The rows of a group lie close to one hidden flat surface of 14 dimensions, which may be shifted away from zero. Surfaces can cross.
In the rows, zero is written as 128.
Known rows, each followed by its group:
[123 161 146 144 123  74 106 104 117 183 155 163 153 109 160  89  64 107
 125  95]
P
[ 95 152 105 106 109 128 129 100 106  88 116 152 167 135 159  94 142  94
 148 158]
V
[171  84 121 178 127 149 108  99 163 165  73 141 200 146 127 127 128 101
 119 148]
H
[118 138 158 158 176 118 115 116 143 159  90 167 138 123 133 142 113 131
 121 157]
C
[179 129 163 128 109 128 196 113 144 158 115 141 162 128 137 155 121 171
 130 138]
H
[137 124  57  68 128 132 124 121  97 135 178 113 135 163 185 165 141 145
  99 112]
W
[ 96  84 208 118 110 182 166 177 100 166 152 105 148 122 128 136 105 173
 127  85]
C
[123 135  85  96 151 163 136 116 103 123 199 126 183 135 134 143 161 104
 152 105]
W
[128 154  57  92 162 117 164 154 152 128 169 146 128 151 137 104 125 112
 116 140]
Z
[ 53 112 175 155 176 130 121 160 157 159  97 145 133 110 116 171  87 131
 122 136]
H
[157 114 117 194 133 157 149 109 181 159 164 138 157 141  99 134 113 100
 138 133]
H
[145 135 137 139 152 119 136 111 129  75  74 157 160 152 160 137 172  82
 157 165]
V
[139  90  82 141 128 149 127 139 154 104 132 111 123 145 106 144 146  94
 114 139]
P
[148 111 157  97 138 142 110 104 176 119 118  93  99 155 163 134 183 109
 145 113]
H
[174 131  84 126 105 137 169 120 117 133 167 146 173 177 101 142 170  88
 119 108]
W
[142 111 140 134 151  63 131 118 109  62 135 131  98 186 110 198  97 160
  86 121]
Z
[136 124 115 153 118 126 148  97 116 121 139 178 115 132 117 117  91 133
  83 148]
P
[175  47 167 158  77 113 133  97 155 145 113  97  83 182 146 168 159 122
  73 127]
P
[ 88 124 146 136 116 160 161 165  96 143  80 174 104  65 144 109  48 153
  99 158]
C
[158 176 139 135  95 108 142  75 134 156 146  87  98 127  78 111 149 118
 158  85]
P
[ 79 119 135 106 105 136 159 115 139 116 127 123 125  91 156 101 101 106
 129 151]
W
[141 142  69 105 167  89 139 128 105 117 178 104 101 126  81 106  95 105
  79 102]
W
[158 133  90 100 111 122 114  79 132 122 132 161 140 158 136  86 122 105
 103 115]
H
[103 111 157 136 159 144 147 186 177 162 139  92 119 112 119 146 143 118
 147 111]
W
[115 162 109  83 152  99 126  88 131 134 103  69  76 102  94 133 140 137
  99 137]
H
[105 120 148 139 117  90  86 129 100 185 111 117 126 103 124 139 100 124
 100  84]
P
[ 99 162 102  90 119  92 178 159 133  84 120 160 117 171 124 116  72 105
 120 122]
Z
[140  96 126 108 160 160 167 112 110 105 120 107 215 142 141 184 181 123
 130 157]
V
[117 112 134 163 136  89 153 158 144 101 167 106 149 158  93 166 111  85
 144 104]
H
[142  98 170 149  97 129 165  63  98  96 113 134 119  84 118 134  89 129
 105 133]
C
[ 93 110 160 164  94 124 105 161  75  96 145 114  84 153 136 125 150 138
 132 138]
H
[ 64 105 115  84 154 185  63 135 122 160 104  93 132  74 188  93 118 151
 123 159]
V
[126 151 102 142 117 106 105  83  77 168  66 113 171 116 122 131 149 133
 112 174]
V
[111  90 152 137 122 110 140  83 117 157 161 107 133 102 100 110 100 125
  80 112]
C
[152 126 161 150 100 113  95 115  98 173  64 126 171 110 112 127 153 122
 136 111]
P
[174 130  93 165 149 127 125 124 146 183 141 112  87 150 150  82 139  90
  93 153]
W
[158 140 189  96  86 108 164 113 162 111 110 136 109 135 158 124 162 100
 166  93]
H
[ 91  82 114 123 169 174 198 152 139  60 153 105 136 111 141 121  55 116
 111 176]
C
[107 119 199 159 109 101 118 145 181 195 113 162  85 142 175 108 112 117
 128 120]
P
[147 139 132 123  46 131 134 108  71  85 103 159 104 172 140 121 132 124
 130 101]
Z
[132 100 119 111 117 160 118  83 102 114 123  86 144  97  86 114 189  74
 125 108]
V
[153 126 105  89 102 101  51  85 123 146  72  90 186 119 176  96 149 113
 147 118]
V
[105 107 127 162  79 148 198 108 138 124 171 138 155 132 111 131 108  95
 131 132]
C
[121 118 124 150 117  81 131 108 181 151 122 147  73 143 182 118 125 113
  91 187]
C
[ 79 151 109  93 138 136 115 126  65 115 125 132 164 142 146  88 146 129
 113 166]
V
[ 88 121  90  99 153 184 101  96  74 127 152  94 138  73 113 145 164 128
 107 141]
V
[149  97 104 140 106 108 146  83 147 126 120  63 106 106 161 145 101  87
 107 144]
W
[122 155 117 111 103 107 119 121 116 131 110 108  73 163 101 160 139 115
 118  96]
Z
[172  91 120 154 121 107  60  92 128 119 124 108 147 125 161 137  82 123
 124 104]
V
[ 91 123 106 128 108 120 118  78 118 192 107 116  94  93 154 177  72 157
  71 146]
W
[132  80 196 145 117 125 181 124 110  77 129 130 124 189  77 146 157 169
  88 148]
Z
[ 95 140  94  92 160  93 137 188 171 112 157 143  87 191 159 154 109 122
 119 129]
Z
[129 159 112 133 156  99 109 160 182 182  80  94 118 108 109 107 103 103
 146 120]
P
[113 135 152 132 140 170 117 163 106 188 123 177 150 140 122 100 174 157
 120 134]
Z
[135 151  82 152 126 126 140  56  97 106 201 159 122 112 138 161  79  94
 120 115]
W
[147 114  84 126 100 142 199 118 131  75 169 112 142 135 110  94 135  73
 134 148]
Z
[ 78 144 105  91 106 127 145 183 118 136 137 172 108 180 133 120 120 121
 109 100]
Z
[110 102 118 107 148 163 155 166 108 105 199 105  98 140 185 163  70 186
 108 130]
C
[166 100  77 150 143 197  90  65 176 151 170  78 133 117 129  93 108 135
 124 144]
V
[104 136 133 210 106 127  68 107 149 108 114 152  56 133 147 128 118  90
 159 136]
H
[103 105 111 113 193 123 167  89 143 119 181  78 121  84 103 105  40 134
  81 143]
C
[149 138  70 132 154 141 157 135 152 134 120  72 169 113 170 166 165  88
 168 186]
V
[148 127 153 103 110  91 149 130  97 130  96  88 188 130 114 152 131 118
 142  83]
P
[137  78 124 147 105 159 171 152 132  98 128 129 145 187 154 143 125 151
 110 180]
Z
[117 145 144 166 124 174 113 120  62 145 106 131 101  87  95 133 137 195
 123 144]
P
[142 106 142 151 134  91 120 158 125 111 187  87  77 186 125 178 126 151
 124  92]
H
[175 114 136 115 115 103 168 174 135 148 127 202 171 139 180 143 105 140
 118 121]
Z
[142  75 131 146 133 122 113 168 131 109 134 158 142 139 144 147  85 110
 107 104]
P
[ 91 130 118  87 139 147  78 127 102 121 129  84  82  94 198 142 164 127
 145 123]
V
[130 167 163 149 157 113  70 132 148 157  74  95  67 147 129 135 125 116
 160 101]
C
[111 166 102 120 164  97  90 126 139 135  94  97 111 107 117  79 153  90
 138 145]
H
[137 142 119 121 159 140 136  96 133 182  57 124 207 116 100 131 203 104
 131 158]
V
[150 148  66 122  92  82 152 147 119 111 168 194 108 102 146 103  70  95
  96 112]
Z
[181 137 110 200  95 137 108  77 100  58 170 148  80 109  93 159 118 123
 146 110]
W
[ 91 140 150 122 108 151 144 184 128 143 130 140  85 145 142 109 133 127
 144 117]
C
[140 130 134  82 141 126 131  90 125  88 142  77  95 109 130 161 153 129
 135 112]
H
[128 115 137 180 133 129 132 135 120  92 118 185 134 160 148 128  89 164
 117 179]
Z
[131 127 168 152 187 149 102 113 124 105  99 163 105 131 153 134 135 141
 128 156]
C
[128 157  75 162 148 135 118  89 140 122 184 125 101  99  88 186  94 134
 134 119]
W
[115 120 152 122 120 110 170 107 170 160 124 125  80 136 171 154 104 137
 100 139]
W
[150 148 121 121 170 101  94 157 141 124 133  87 107  72 161 121 120 110
 168 106]
H
[100  99 175  86 150 145 183 164 174 163 119 141 147 162 145 106 123 140
 111 135]
H
[163 127 104 166  48 121 158 119 138 142 125 134  52 102 147 161  82 115
 110 119]
Z
[144 127  63 169 149 143  69 106 135 146 100 128 121 121 122 165 124 119
 112 159]
P
[164 161  74 138 144  78 131 105 139 131 123 121  82 102 114 120  90 114
  99 150]
Z
[121 152 126 127  58 111 137 133 175 126  89 155 125 127 141 183 132 109
 168 118]
W
[133 149 127 106 138  59 138 124 131 184  46 104 138 105  65 107  99 107
  90 111]
P
[138 179 166 100 177 120 134  98 130 140 109 184 140 170 107 127 189 127
 136 129]
C
[ 45  58 163 168 121 144 151 178 126 127 156 169 139 159 136 141 142 101
  96 154]
C
[172 124 122 154 133 132  91 109 107 148 134 127 165 174 141  62 139 149
 124 145]
V
[145 116 150 114 169 173 152  88 105 167 169  97 163 128 109 144 112 196
 105 123]
C
[103 117  69 126 138  94  55 121 125 196 107 117 150 119 138 103 136  61
  85 112]
P
[161 165 150 167 139  86 131  71 137  99 172 164  61 121 125 146 104 109
 137  98]
W
[160 158 115 163 192 135  79 135 111 149 140 149 126 157 151  63 152 144
 135 167]
V
[151 119 155 186 126 134 108 123 131 153 195 135 130 121 152  98  57 146
 143  89]
P
[131 136  83 132 171 121 139 181 114 150 182 149 130 131  74 129 109 109
  99  88]
W

New rows. What belongs after each?
[161 167  60  98 103 116 169 104 165 169 128 155 104 196 139 111 147 132
  90 171]
W
[102 174 101 117 116 132 198 140 172  91  92  96  82 181 129 158  59 110
 153 148]
Z
[137  88 140 101 101 160 117 105 151 109 130 150 124 159 160 106 130  94
 115  96]
H
[155 142 119 138 158 101 142  96  95 175 121  85 106 100 108 107  53 198
  76 154]
P
[138 127 122  99  65 126 167 122  68 117 155 126 153 155  96 165 122 136
 120  66]
C
[134 107 148 135 130 113  41 140  86 154  77 174 150 133 163 114 110 143
 106 104]
H
[ 92 125 125 123  64 116 139 160 122 137  98 191 107 169 132 105 120 117
  90 125]
Z
[127 130 128 162 120 133 146  40 147 122 176 142 120 105 120  91 106  99
 122 143]
C
[113 132 187 153 146 127 121 134 169 111 142 150 134 153 171 147 111 107
 180 110]
C
[167 136  82 141  96  84 157 144 165 119 101 147 141 156 142 152  97  84
 123 128]
W
[137 129 164  95 155 146 124 102  94 170 112  91 154  98 101  69 130 141
 120  97]
C
[110 150 195  60 110  96 184 133 105 105 133 170  80 109 137 116  92 138
 113  74]
C
[141 115 137  94 106  91 165 109 123  52 181 109 100 141 180 144 108  88
 132  95]
W
[136 139 149 161 117  94 110  70 121 101 122 121  95  72  99 165  90 129
 127 109]
W
[131 118 168 132 115 117 159 120 158 132 124  86 132 167 101 157 141 101
 153  92]
C
[102 124 196 100 160 101 181 143 184 195 103 103  86 135 120 137 104 154
  94 122]
C
[162 142 135 142  98  89 136  34 105 137 120 140 162 117 146 145 140  48
 127  88]
W
[134 136  58 160 112 125 127 174 136  93 148 139  88 117  37 143  88 131
 116 118]
W
[106 107 142 134  88 150 102 167 103 142 131 143 103 154 138 142 164 126
 126 104]
Z
[148  84 181 154  96 123 165 122 120  71  75 101 119 167 104 124 132 130
 113 161]
Z
[112 141 183 114  67 118 179 138 105 201 111 154  81 122 115 148 116 184
  93  99]
C
[ 89 134 166 125 165 145 141 148 149 141 146 165 136 153 137  98 158 113
 140 146]
C
[126 143 106 152 133 107 180  89 106 139 108 133 177 113 110 173  65 148
 103 161]
P
[ 99 179 119  92 125 123 154 144 108 186  99 177 108 175  92 109 114 169
  80 119]
Z
[149 118 116 130  41 127 188 137 124  79 162 178 101 149 159 123 107  95
 130 116]
Z
[140 128  41 104 104 128 100 137  95 145 100 110 119 177 146 138 111 140
  82 146]
Z
[140 134 134 100 108  99 159  54 121  82 128 102 161 110  58 147 142 129
 124 118]
W
[147 135 146 128  71 137 171 158  95 116  79 161 166 131 157 146  90 103
 163  90]
Z
[138 150 183 166 126 121 102  70 124 164 106 136 120 132  77 154 139 130
 140  82]
C
[119 146 143  55 118 107 135 112 140  94  83 155 140  82 169 111 102  92
 145  98]
H
[152 145 139  99 106 142 161 125  59 151 114 105 120 118 105 164 103 156
 115  64]
Z
[162  96 160 121  87 103 170  63 115  85 128 109 127 110 123 118 115 107
 105 121]
C
[167 144 116  82 160 112 175 129  83 128 155 110 134 117 102 134 103 145
 102  88]
Z
[171 124 116 152  88 109 144 130 144 132 110 132 130  98 149  90  87  82
 138 111]
H
[111 112 220 132 194 133 106  78 129  72 151 116  88  91 146 112  89 122
 139  97]
C
[ 93 210  82 116 110 136 123 121  98 126 110 187 132 167 111 121 113 103
 151 109]
Z
[128 101 156 129  87  89 135 130 114 127  88 152 133 133 146 111 155  95
  99 131]
C
[ 81 150 148 154 133 134 197 151 170 160 117 131 128 135 112 107 124 141
 130 195]
H
[ 96 106 147 153  77 141  92  93 133  92 106 137  90 131 125 102 141  65
 134 120]
H
[115  84 133 115 111 122 139 129 125 195 124  87 158 134 153  78 134 111
  85 139]
P
[127  91 129 108 147 138  61 151  94 111 103 153 157 157 204 115 112 162
 105 140]
H
[126 119 145 119 144 129 220 161 102  98 154 153 162 111 109 126  67 134
 111 125]
Z
[159 101 124 172 113 151  85 109 155 161 142 138 134 152 122 145 162  99
 143 103]
P
[150 133 106 165 122 110 122  67 160 111 112 122  83 110 160 119 100 101
 119 174]
C
[ 90 185 144  95 150 107 140 113 150 126 163 162 117 102  74 114 127 123
 148  93]
W
[148 128  78 151  52 118 120  73  88 131 125 153 124 132 100 187 118 115
  99  98]
W
[ 63 135 135 133 106  91 135 140  89 155 141 204 105 145  84 138 148 121
  67 114]
C
[127 113 111 111 140 145 185 124  97 134 148 100 125 164  75 165 107 172
  79 131]
Z
[138 159 105  90 126 176 153 161  85 137 144  94 115 156 125 157 119 180
 147  90]
C
[130 144 115 156 141 145 111  98 155 115 127  88  74 120 141  86 121  90
 147 143]
C
[ 77 136 177 105 183 110 136 124 147 107 167 126  69 155  97 135 139 115
 114  90]
C
[119 173 145 124 166 120 112 102 140 151  93 118  76  95 122  97  88 131
 127 124]
C
[100 129 107 118  63 184 233 154 125 134 131 104 128 146 133 173  75 115
 142 108]
Z
[136  97 151 151 147  96  80 121 156 173 132 104 111 169 170 167 145 148
 111 135]
C
[ 82  94 171 153 116 119 119 187 121  53 132  81 120 146 153 148 149  86
 173 127]
H
[134  53 134 139  91  96 143 140 115 139  95  86 148 151 114 185 135 117
  77 129]
C
[123 133 144  84 129  95 158  88 164 136 126  83  76 132 128 148 128 167
 102 149]
W
[ 68 139  79  94 145 123 139 103 110 186 123 133 154 129 142 120 145 113
  73 175]
P
[104 123 192 141 102 138 201 137 167 136 110 162 144  87 139 155  86 126
 149 128]
H
[ 72 163  76 115 133 127 144  75 145 149 112 105 118 118 147 158 102 151
 104 198]
V
[144 118 107 173 117 146  85 119 166 134 126 165  96 177 183  87 111 119
 129 153]
H
[128 119 166 152  80 158 115  72 126 117 135 188 116 166 132 132 161 128
 129 116]
H
[117 106 162 169  65 140 137 165 123 112  90 130 127 124 152 162 123  82
 168  95]
Z
[166 113 146 124 150 141 166 110 117 137 149 155 171 165 157  88 119 167
 106 160]
P
[129 111 113 114 131  93 106 126 147 183 147  90 127 142 154 102 134 135
  90 138]
C
[149 126 204 109 159 155 200 120 175 131 108 135 146 161 153 147 151 161
 150 155]
C
[102 124 142  85 111 110 172 131  99 118 220 129 132 173 107 177 129 142
 112  63]
C
[126 151 156 132 158  84 171  92 174 162 130 127 132 111 113 153 113  81
 134 106]
W
[ 86 152 126 145  91 125 155 155 180 112 135 154  79 159 154 111 136  71
 152 142]
C
[ 82 124 165 125 129  91 158  92 160 156 204 177 127 138 125 110 126 112
  98 121]
C
[121 152 149 170 128  73 128 114 126  97 116 165 150 176 110 206 115 120
 152 131]
H
[150 106 121 152  82 144 139 144 124 165  97 105 105 113 149 146 128 124
 119 128]
Z
[ 78 109 165 122 110 101 156 167 119 158 112 121 132  97 104 136  51 113
 106  76]
C
[132 119 185 127  90 111 134 142  77 148  96 174  94 139 121 146 113 172
  84  92]
Z
[ 78 146 169 107 182 115 123 115 172 137 117 165 153 138  93 159 147 106
 144 105]
H
[167 135 141 119 143 106 149 105  71 148 152 115 136 110 102  66  69 182
  94 125]
P
[146  82 150 174  91 174 191 165 148 122 153 131 123 100 170 134 119 118
 146 146]
Z
[ 92 120 113  65 122 135 124 103 191  87 126 100  95 118 182 110 112  88
 137 131]
V
[ 97 163 117  63 117 129 179  61 129 112 174 159 173 134 123 112 144 118
 133 130]
W
[119  99 154 153 147  83 116 134 145 127 104 102  86 154 119 212 100 132
  91 113]
C
[183  70  97 170 122 126 113 102 160 111 134  79 155 124 117 130  87  90
 121 115]
V
[145 145  89 134  77 131 105 112  94 103 136 194 154 173 137 127 166 101
 144 112]
Z
[153 151 102 123 157 148 165  54 163 135 199 113 126 152 183 198 131 149
 134 150]
W
[ 93  97 117 164 128 132 117 119  99 130 171 111 156 152  60 183 124 102
 111  93]
C
[148 141 135 141  69  95 155  97 108 117 115 167  75 146 101 147 101 134
  99 112]
Z
[125 133 175  92 123  93 184  95 159 105 156 123  75 136 157  61 135  96
 116 125]
W
[124 151 112 123 100 116 134 128 144 181 118 110 187 132 136  76 143 106
 161 138]
V
[111 138 155 138 152 164 161 159 146 131 138  97 143 150 149 106 193 150
 164 193]
H
